There are 8 hidden switches. A switch that is on adds its own fixed numbers to the row, and there is some noise. The rows also spread widely along 12 directions, which tell nothing about the answers.
In the rows, zero is written as 128.
Some rows, each with its switches (1 for on, 0 for off) after it:
[ 95 135  95 150 138 115 134 128  95 116  87 106  99 131 116 106 104 124
 161 111 124 138 132 128 156 143  94 156 165 146 134 160  97 111 161 149] => 1 0 0 0 1 0 0 1
[108 120 146 144 117 134 155 104 113 139 114 109 109 145 136 119 144 129
 117 153  90 155 110 142 133 130 127 120 146 107 114 118 144 131 115 158] => 1 0 0 0 0 0 0 0
[127 136 124 148 123 110 146  85 113 135  50 159 130 126 112 105 110 124
 118 141  91 152 104 120 166 124 106 102 127 154 127 114 110 114 100 143] => 0 1 1 1 0 0 1 1
[113 157 109 157 123 137 160 121 118 125  89 113  99 136 112 117 108 141
 145 102 100 132 142 103 146 174  80 162 143 131 118 146 101 122 159 111] => 1 0 0 0 1 0 0 1
[152 133 148 154 108  97 123  91 131 102  57 132 111  99  70  94 110 113
  97 168 103  91 120  96 160 121  93 114 118 141 110 136  79 153 113 119] => 0 0 0 1 0 1 0 0
[104 130 206 172 138 105 129 113 153 100  84 160 160 100  90 128 122 148
 122 146 121 115 124 132 129 126 143 137 108 121 131 145 110 169 127 105] => 0 0 0 1 0 0 0 0
[114 135 168 175 157  95 167 110  95 142 116 144 154 138 147 154 126 122
 131 142 106 169 143 150 127 170 159 122 147 129 133 141 143 136 138 166] => 1 0 0 1 1 0 0 0
[124 107 112 155 102 153 185 139 158 144 103 119 141 181 161 125 114 159
 154 116 102 195 139 165 147 193 123 134 131 105 119 113 152 128 138 163] => 0 0 1 0 0 0 1 1
[ 77  79 128 161 144 129 119 140  94 124 113  96 113 166 134 125  94 136
 143 165 141 144 109 168 143 131 144 133 145 122 124 138  88 148 159 200] => 0 0 0 0 0 0 1 1
[128 144 143 223 153  82 118 134 124 115  91  79  92  50 110 111  78 134
 127 154 112 105 165  94 126 161  98 136 191 165 154 141 113 164 187 159] => 1 0 0 1 0 0 1 1
[126 125 122 123 141 116 151 102 138 121 129 162 153 132 140 124 138 121
 146 129 138 156  97 142 138 132 152 148 123 117 112 156 137 109 104 124] => 0 1 0 0 0 0 0 0
[145 116 106 178 170 111 128 116 117 140 131 103 117 102 153 125  85 137
 132 178 139 118 128 104 120 154 135 105 161 158 107 114 107 142 145 184] => 1 0 0 1 0 0 0 0
[126 182 166 156 117  99 166 144 108 102 125 128 123 159 104 103 147  68
 116 131  93 128 165 112 122 213 159 194 135  88 141 216 127 146 160  76] => 0 1 1 1 1 1 0 0
[142 170 141 119 103 116 161 110 173  90  61 194 171 135  76  80 157 110
 140 113 111 109 110 105 134 141 142 158  87 114 111 169 111 116  73  26] => 0 0 0 1 1 0 0 0
[170 130  96 130 114 101 178  70 153 113  81 163 139 117 121 114 136 118
 147 120 116 164 101 136 181 141 107 144 117 124  90 152 123 108  86 134] => 1 0 0 0 0 1 0 0
[ 61 132 137 116 133 169 119 136 147 112  90 151 133 168 107 104  79 172
 129 116 135 119 124 108 150 137  77 141 101 135 121 131  79 138 158  90] => 0 0 0 1 0 1 0 0
[ 91 139  64 116 132 179 149 136 143 125  82 141 115 175 124  78 103 153
 179 111 140 111  99  96 131 142 120 153 129 138  92 122  83  98 118  91] => 0 0 0 1 1 0 1 0
[115 158 176 156 140 117 169  93 167 110  95 192 164 100 110 138 140 153
 145 105 116 142 116 117 133 145 136 166 105 115 117 151 136 137 107  74] => 0 1 0 1 0 0 0 0
[153 117 145 183 117  74 178 113 130 105  46 157 148 139 102 114 141  96
 165 145 115 154 129 172 164 162 183 159 127 113 117 167 109 147 113 164] => 0 1 0 1 1 1 0 0
[133 156 100 129 144 116 112 124 134 128 112 137 126 118 124  85  79 108
 102 145 125 109 132  71 132 158  95 116 134 167 137 138 105 115 140  96] => 0 1 0 1 0 1 0 1
[ 79 127 135 131 139 160 143 127 174 126 170 109 116 108 171  94 123 160
 143 131 131 150 109 126 101 132 127 146 178 117 132 125 201 122 138 116] => 0 0 1 0 0 0 1 0
[111 150  70  82 175 115  95 118 108  97 150 159 136 136 123  67 102  84
 136 146 179  88  84  76 119 117 138 146 132 162 117 189  84  87 115  70] => 0 0 0 1 1 0 0 1
[114 131 103 191 139  96 157 122  76 139  28 120  94 127 121 117 107 115
 182 128 108 150 142 146 167 145 141 141 177 156 135 128  98 121 146 200] => 0 1 1 1 1 1 0 0
[121 100 161 182 142 142 201  83 150 119 123 136 125 164 149 141 115 158
 141 154 110 182 104 155 153 190 143 160 118  85  79 140 125 174 134 178] => 1 0 1 1 0 1 1 1
[125 117  78 103 139 144 182  96 183 114 167 148 139 161 183  89 110 137
 160 119 152 193  99 142 150 178 117 158 147 117  93 157 173 100 127 139] => 1 1 0 1 1 1 0 0
[ 94 149 180 148 139 127 175 112 110 127 109 166 151 166 125 141 147 130
 135 124 102 156 126 141 127 164 160 153 114 100 119 153 131 133 120 108] => 0 0 1 1 1 0 0 0
[147 158  71 106 154 106 118 105 127 108 126 161 147 112 126  80  98  96
 124 134 153 114 103  81 143 141 108 132 136 162 114 178 100  88 118  87] => 1 0 1 0 1 0 1 0

New rows, each followed by its switches (1 for on, 0 for off):
[ 79 144 121 117 145 174 188  84  89 165 142 136  99 194 172 150 101 160
 125 112  94 186 124 112 147 184  82 127 135 125 102 109 135 105 151 147] => 0 0 1 1 1 1 0 1
[123 125  97 121 129 130 140 155 130 149 143 110 143 168 173  91 109 113
 125 153 125 156 144 135 112 172 147  94 162 145 140 119 164 104 136 150] => 0 0 0 1 1 0 0 0
[143 125  52 112 118 125 179  92 134 141  75 153 138 176 153 100  93 127
 150 108 115 198 122 138 191 172  76 107 131 159 110 121 127  79 117 165] => 1 0 0 1 1 1 0 1
[148 146 137 168 116 113 168  96 126 131  80 134 112 120 115 102 145 112
 124 154  82 132 111 112 133 145 147 132 140 120 109 126 130 134  98 131] => 0 1 1 1 0 0 1 0
[ 94 108 154 192 160 110 141 121 137 117  85 131 128  92 132 112 127 144
 180 158 140 119 106 151 110 108 192 139 172 136 124 121 137 148 119 167] => 0 0 0 1 1 0 0 0
[ 91 126 139 149 160 146 124 133 143 100 173 103 103 126 132 109  99 145
 132 152 150 101 117  95 103 160 128 171 144 115 111 161 111 158 169 107] => 0 0 0 1 0 0 0 1
[ 23 108 179 130 146 154 144 107  98 121  67 170 149 191 119 132 129 154
 152 121 118 173  88 180 161  99 144 152 107  97 123 142 101 135 119 147] => 1 0 1 0 0 1 0 0
[  7 116 155 134 166 152 143 105  91 102  66 170 124 184 107 121 111 158
 180 109 144 156  83 161 165 101 131 182 127 116 113 167  72 128 144 140] => 1 0 0 1 1 1 1 0
[104 135 119 155 141 147 153 137 103 155 112 110 114 161 150 133 117 145
 144 138 107 137 136 117 114 160 144 124 144 128 118 105 120 127 138 148] => 0 0 0 1 0 0 0 0
[ 72  82 130 133 185 162 138  90 143 122 163 156 133 160 173 131  70 174
 145 158 175 163  76 141 146 137 133 141 124 125  87 131 110 143 150 178] => 0 1 1 1 0 1 1 0
[113 114 135 154 132 127 161 116 137 124  88 145 153 158 129 127 118 149
 149 134 120 162 120 152 148 153 135 133 118 119 108 132 112 137 122 155] => 1 0 0 1 0 0 0 0
[106  98 155 169 143 128 148 131 142 103 147 120 132 146 131 143 108 146
 148 143 148 148 120 159 139 171 146 179 127  92 106 174 104 167 171 158] => 0 1 0 0 0 0 1 0
[ 78 146 129 137 141 126 144 141 142  73 132 126 114 124 107  98 143 130
 189  97 151 121 118 127 128 140 141 231 151  97 121 212 121 132 154  81] => 0 0 0 1 0 0 0 0
[138 132 116 135  94 108 148  90 140  89  52 141 104 130  76  73 131 102
 134 140 108 126  95 122 181 123 105 160 124 119 102 168  91 130 106 119] => 0 1 0 1 0 1 1 0
[ 98 146 143 132 166 117 166 100  96 140 118 190 179 162 144 179 125 141
 144 100 127 180 119 142 148 156 139 147  96 119 115 160 108 109 121 122] => 1 0 0 0 0 0 0 0
[ 94 141 200 148 101 155 177  84 166 120  56 174 138 138  89 139 147 175
 122 109  79 140 108 127 149 128 104 148  83  90 102 113 120 152  99  77] => 0 0 0 0 0 1 0 0
[109 159 198 186 140 115 172 110  89 140  97 141 127 147 108 155 143 121
 111 147  77 124 141 113 106 177 164 136 120 107 122 133 111 157 129 112] => 0 0 0 1 1 0 0 1
[166 118  45 171 131  97 131 126 122  89  82  89  68  88  97  82 121 100
 198 143 160  85 103 115 155 131 141 196 168 133  91 178  65 126 134 159] => 0 1 0 0 0 0 0 0
[111 114 115 144 131 136 126 112 170 110 138  99  97  87 142  88  80 167
 134 140 138 139 123 116 147 138  69 132 175 151 125 123 151 136 170 155] => 0 1 1 1 0 0 0 0
[ 92 136 133 155 142 133 175 157 118 134 121 132 140 192 155 125 122 121
 162 125 124 163 147 149 118 197 180 162 146 105 129 160 136 126 149 135] => 0 0 0 1 1 1 1 0
[123 105  65 125 126 123 124 123 120 127  90 109 122 148 135  95  78 140
 141 137 135 156 128 136 176 138  70 102 148 169 122 122  98 106 148 185] => 1 0 0 1 0 0 0 0
[103 131 152 124 108 112 168  92 115 117 139 113 115 156 134 101 144 107
 101 138  84 186 124 149 149 154  99 129 159 111 133 156 177 119 135 144] => 1 0 0 1 1 0 0 1
[107 136 172 139 129 119 146  97 132  98 137 135 131 129 106 117 126 124
 101 144 113 134 110 123 136 147 111 150 128 105 112 175 120 145 139 105] => 1 0 0 0 1 0 1 0
[105 161 140  98 124 146 117 132 149 117 135 142 151 146 117  74 138 107
  92 147 112 106 106  87  98 131 133 125 114 116 129 149 136 117  98  44] => 1 0 0 0 0 0 0 0
[131 119  95 156 155 108 177  96  98 122 124 133 106 143 147 148 117 119
 177 124 144 167 118 143 166 169 141 180 144 119  92 170 105 122 146 186] => 0 1 0 1 0 1 0 0
[155 132 158 179 117 104 163  66 116 157  54 141 119  92 113 142 121 139
  99 154  72 134 122 117 147 129 103  71 131 152 113  72 125 134  97 157] => 0 0 0 0 1 0 0 1
[ 89 153 151 184 146 104 139 126 120 149  64 130 130  82 137 122 109 153
 146 117  91 159 154 127 131 131 112 114 179 167 171 101 158 120 147 155] => 1 1 0 1 0 0 0 0
[110 115 159 141 167  91 123 109 137 100 159 143 149 101 140 125 103 120
 124 156 161 141 121 137 134 140 142 144 142 133 130 180 139 144 151 143] => 0 0 0 1 0 1 0 0
[ 91 152  80 137 135 156 154 150 123 111 107 100  86 168 129  73 134 117
 185 121 127 115 115 102 118 160 151 198 157 105 106 167 106 118 134 102] => 1 0 0 1 0 1 0 0
[125 139 124 115 155 101 120  93 110 133 156 144 134 114 145 134  73 123
  85 142 137 154 138 103 159 157  66 104 136 166 135 147 124 113 166 143] => 0 1 0 1 0 1 0 0
[146 115 159 168 117  86 144 134 114 127  83 129 155 135 115 128 142 100
 125 164 108 144 136 165 131 142 176 115 127 116 135 142 124 144 109 159] => 0 0 0 0 0 0 0 0
[125 123  97 131 159  94 165  88  62 137 141 136 119 139 152 168 142 106
 163 123 140 172 107 152 156 136 150 157 144 123 102 171 117  95 122 180] => 0 0 0 0 0 0 0 0
[ 73 139 157 118 125 163 140 102 150 110 115 141 115 138 111  97 124 160
 126 129 115 117 101 107 125 121 100 142 130 120 110 127 127 132 128  84] => 0 0 0 1 1 0 0 0
[133 135 137 155 120 126 154  98 154 127  62 146 134 117 114  74 148 123
 134 165  94 116  93 115 117 113 157 104 141 134 107  99 140 127  65 117] => 1 0 0 1 1 0 0 0
[ 77 131  90 124 158 125 149 121 101 104 124 126 110 160 140 108 118 119
 183 110 152 158 111 138 155 142 131 194 157 121 117 190 108 108 152 145] => 1 0 0 1 0 1 0 0
[131 137  64 145 119 147 121 178 139 133  63 109 131 173 125  60  79 116
 142 145 124 111 143 101 135 176 126 123 131 144 127 129  77 123 137 119] => 1 0 1 0 0 1 1 0
[126 128 113 116 118 129 148  92 160  84 118 153 122 124 107  83 131 122
 148 125 141 130  88 129 157 129 113 177 128 110  96 181 118 119 118  97] => 0 1 1 0 1 0 0 0
[107 109 108 129 140 166 142 107 171 140  73 175 164 152 140 108  90 182
 145 143 136 136  86 119 137 119 123  89  97 153  93  75  99 119  88 129] => 0 0 0 1 0 0 1 0
[114 131 124 197 166 106 148  96 101 147  46 145 113  89 126 148  88 158
 167 135 122 129 123 113 152 127 128 121 153 169 116  99  88 131 130 179] => 0 0 0 1 0 1 1 0
[ 40 124 232 178 164 140 148  58 137 111 128 139  98  77 120 138 128 184
 124 146 106 138  86 132 120  94 113 152 167 114 118 121 158 169 146 142] => 1 1 0 1 1 0 0 0
[196 122 103 146 122 134 150 117 176 143 160 108 133 128 159 103  88 132
  87 186 121 117 141  89 110 203 115  76 133 144  92  96 140 141 130 137] => 0 0 0 1 1 0 0 0
[140 138 108 114 129 117 145  86 140 121  47 199 176 153 109  94  88 128
 116 131 121 149 113 118 183 142  88  92  89 164 112 130  86 108  98 116] => 1 0 1 1 1 1 0 0
[130  85  57 105 137 162 153 124 166 122 230  74 102 169 202 103  80 150
 139 149 163 176 117 133 136 193  91 139 164 124  93 139 162 118 174 181] => 0 0 0 1 0 0 0 1
[125 123 126 199 139 122 173 111 109 150  47 131 122 137 134 135 118 148
 165 140  93 161 127 144 149 158 146 127 144 133 111  99 109 141 121 192] => 1 1 1 1 0 0 0 0
[112 164 154 163 137 135 156 121  94 136 103 120  95 152 109 126 122 118
 115 147  92  98 142  84 113 177 136 147 133 116 108 139  90 149 145 101] => 0 0 0 1 1 1 0 0
[150 113 105 149 124 127 148  84 106 146  90 124 101 148 131 128  86 128
 104 158 103 146 116 118 174 159  85 102 117 140  98 108  87 134 132 181] => 0 1 1 0 0 1 0 1
[106 133 138 177 143 153 163 112 127 162  54 159 143 148 131 159  96 184
 147 115  99 151 128 124 141 158 111 116 103 136 106  81  86 137 128 146] => 1 1 0 0 0 0 0 0
[ 81  71 105 159  97 163 143 139 195 118  20 123 125 135 125  74 119 186
 208 123 130 155  91 190 155  87 135 135 149 126 121  79 131 130 105 178] => 0 1 0 0 0 0 0 0
[125 113 102 170 134  69 149 123  87 133  75 117 125 119 140 115 117 101
 163 140 125 174 138 172 162 133 147 115 189 163 148 141 139 105 138 215] => 0 0 0 1 1 0 1 0
[163 143 113 187 129  97 159 102 117 114  99 100  77  89 107 117 132 115
 152 145 109 110 128 102 139 160 132 171 162 126  98 153 105 145 137 150] => 0 1 0 1 0 0 0 0
[138 154 128 119 137  98 157 107 100 135 153 137 148 150 147 120 143  89
 102 148 102 163 127 118 125 162 143 118 136 124 126 159 155 106 112 123] => 1 0 0 1 0 0 0 0
[109 166 109 103 134 137 181  87 128 109 131 170 124 158 125 118 148 123
 155  89 121 151  99 102 142 157 117 186 118 109  96 178 128  94 109  66] => 0 0 0 1 1 0 0 1
[164 129  75 177 167 129 175  97 145 112 104 149 114 113 127 134 110 151
 202 130 165  96 102  94 131 171 159 183 125 132  53 147  64 136 118 130] => 0 0 0 1 1 0 0 0
[ 96 128 118 132 136 141 140  76 107 140  92 120  89 127 131 103 111 142
 122 151 100 141  96 109 153 104  89 106 155 145 105  98 122 116 115 161] => 1 0 0 1 0 1 0 0
[ 81 144 159 176 158 102 128 153 163  97  96 152 157  96 120 118  74 150
 163 100 154 139 169 134 140 171 119 171 151 151 166 174 125 145 197 113] => 0 1 0 1 1 1 0 0
[ 95 136 189 146 153 105 166  69  85 110 137 159 134 145 114 161 149 123
 117 138 111 159 101 139 148 138 140 163 113  93 100 181 114 144 123 133] => 1 0 0 1 0 0 0 0
[ 65 131 131 159 117 161 136 118 125 152  35 123  94 129 121 104  86 176
 146 116  92 140 130 126 156 117  74 109 160 156 140  72 117 122 151 152] => 0 1 1 0 1 1 0 0
[101 140 106 125 112 131 152 119 148 102  74 147 131 133 109 102 112 156
 171  83 125 156 131 132 176 141  76 165 131 135 125 156 116 108 145 111] => 0 0 1 1 0 0 0 0
[121  83 102 147 126 151 151 103 148 103 116 105  96 157 132  84 101 145
 152 166 140 131  91 141 149 145 122 141 143 117  82 130 104 146 132 175] => 0 0 1 1 1 0 0 1
[130 112  79  95 135 129 123 101 131 131 117 150 137 152 143  93 100 115
 124 150 147 145  88 126 157 119 114 108 119 146 106 130 109  97 104 144] => 0 1 0 0 0 1 0 0
[127 155 153 186 118 135 180 150 118 146 113  97 106 154 131 130 134 129
 132 140  81 125 167 113  99 206 156 144 151 105 122 125 134 152 151 126] => 0 0 0 1 1 0 0 0
[ 85 101 140 143 155  93  96 153 106 117 113 130 166 126 139 125  85 125
 135 142 159 159 144 173 149 124 134 115 147 155 168 158 121 127 168 176] => 0 0 1 0 0 0 0 0
[ 91 131 110 134 169 125 113 149 109 125 147 128 137 145 145 121  86 128
 142 136 159 132 132 116 122 156 134 144 142 146 134 161 103 121 168 135] => 0 1 0 1 0 0 0 0
[122 123 110  99 133 128 172  54 115 130 114 174 137 166 141 108 142 117
 126 140 112 179  70 138 162 123 120 116 122 127  87 132 134  91  77 145] => 1 1 0 1 1 0 0 0
[ 92 102  58 129 152 113  90 154  91 124  74 113 121 135 129  76  88 116
 172 151 164 119 111 137 148  92 137 112 166 180 142 129  83  97 132 180] => 0 0 0 1 0 0 0 0
[115 115 167 150 126 120 132  86 125 139  95 134 124 121 122 111 113 134
  85 176  89 139 102 124 136 115 114  81 129 141 125  90 134 141 108 153] => 0 1 0 1 0 0 0 1
[125 138 110 123  76 142 182 129 140 101 104 110 100 185 105 112 143 123
 149  98 102 156 138 139 171 184  92 197 116  76  99 183 109 129 146 108] => 0 0 0 0 0 1 0 0
[151 126  66 120 121  58 143 122  87 120 106 127 137 137 142 108 120  74
 151 120 133 194 141 168 185 148 119 132 165 158 150 181 140  78 138 190] => 0 1 0 1 0 0 0 0
[141 112 120 168 110  87 101 112 113  98  84  77  84  86  91  80  88 104
 101 172 110 123 128 129 178 126  70 122 172 150 138 156  98 148 168 188] => 1 1 1 0 0 0 1 0
[118 151  97 162 125 129 159 162  89 151  48 120 121 194 128  76 131  86
 151 156  90 126 136 122 115 171 189 124 151 129 129 125 100 116 104 137] => 1 0 0 1 1 1 1 0
[145 153  80 123 106 145 191 112 168 111 116 132 113 168 141  69 125 117
 152 113 107 161 124 111 150 201 106 172 142 107  97 162 145 112 127 101] => 1 1 1 1 1 1 0 0
[110 119 134 189 116 102 136 145 148  94  61 113 114 105  95  91 125 124
 169 128 123 129 124 153 144 135 144 180 155 117 141 165 113 150 144 138] => 0 1 0 0 0 0 1 1
[106 148 104 131 143 105 175  84  99  99  96 170 118 138 106 138 136 123
 185  80 138 161 107 137 181 144 110 203 131 123 101 199  92  99 138 123] => 0 1 0 1 1 0 0 0
[167 137 119 159 127 131 135 104 174 119  80 136 129  97 112  91  95 140
 113 161 117  94 120  81 136 153 104 118 115 139  95 115  98 149 111 106] => 1 0 1 0 0 1 0 0
[147 158  77 162 128 112 182 133 119 160  66 145 144 133 147 149 119 140
 178  77 103 170 161 124 150 185 120 138 135 148 132 122 125  89 126 133] => 0 0 0 0 0 0 0 1
[129 150 107 127 162 123 139 102  98 132 136 145 131 158 135 126  86 115
 104 149 130 131 120  83 144 175 106 128 114 144 100 158  78 121 141 121] => 1 0 0 1 0 1 1 0
[163 128 122 159 118  74 165 109  75 126  81 128 129 153 109 136 149  83
 134 150 102 152 134 149 159 158 159 133 126 118 114 162  97 125 111 174] => 0 0 0 1 0 0 0 0
[ 95 137 166 151 141  72 132  94  67 118  84 130 118 118 111 112 128  88
 110 153 102 156 129 148 159 114 125 119 169 145 153 162 133 123 137 170] => 1 0 0 1 1 1 0 0
[ 75 112 136 173 143 140 174 104 109 125  72 135 109 150 125 153 121 174
 189 105 120 163 111 156 159 135 126 169 135 116 106 127  98 137 142 172] => 0 0 0 1 0 0 0 1
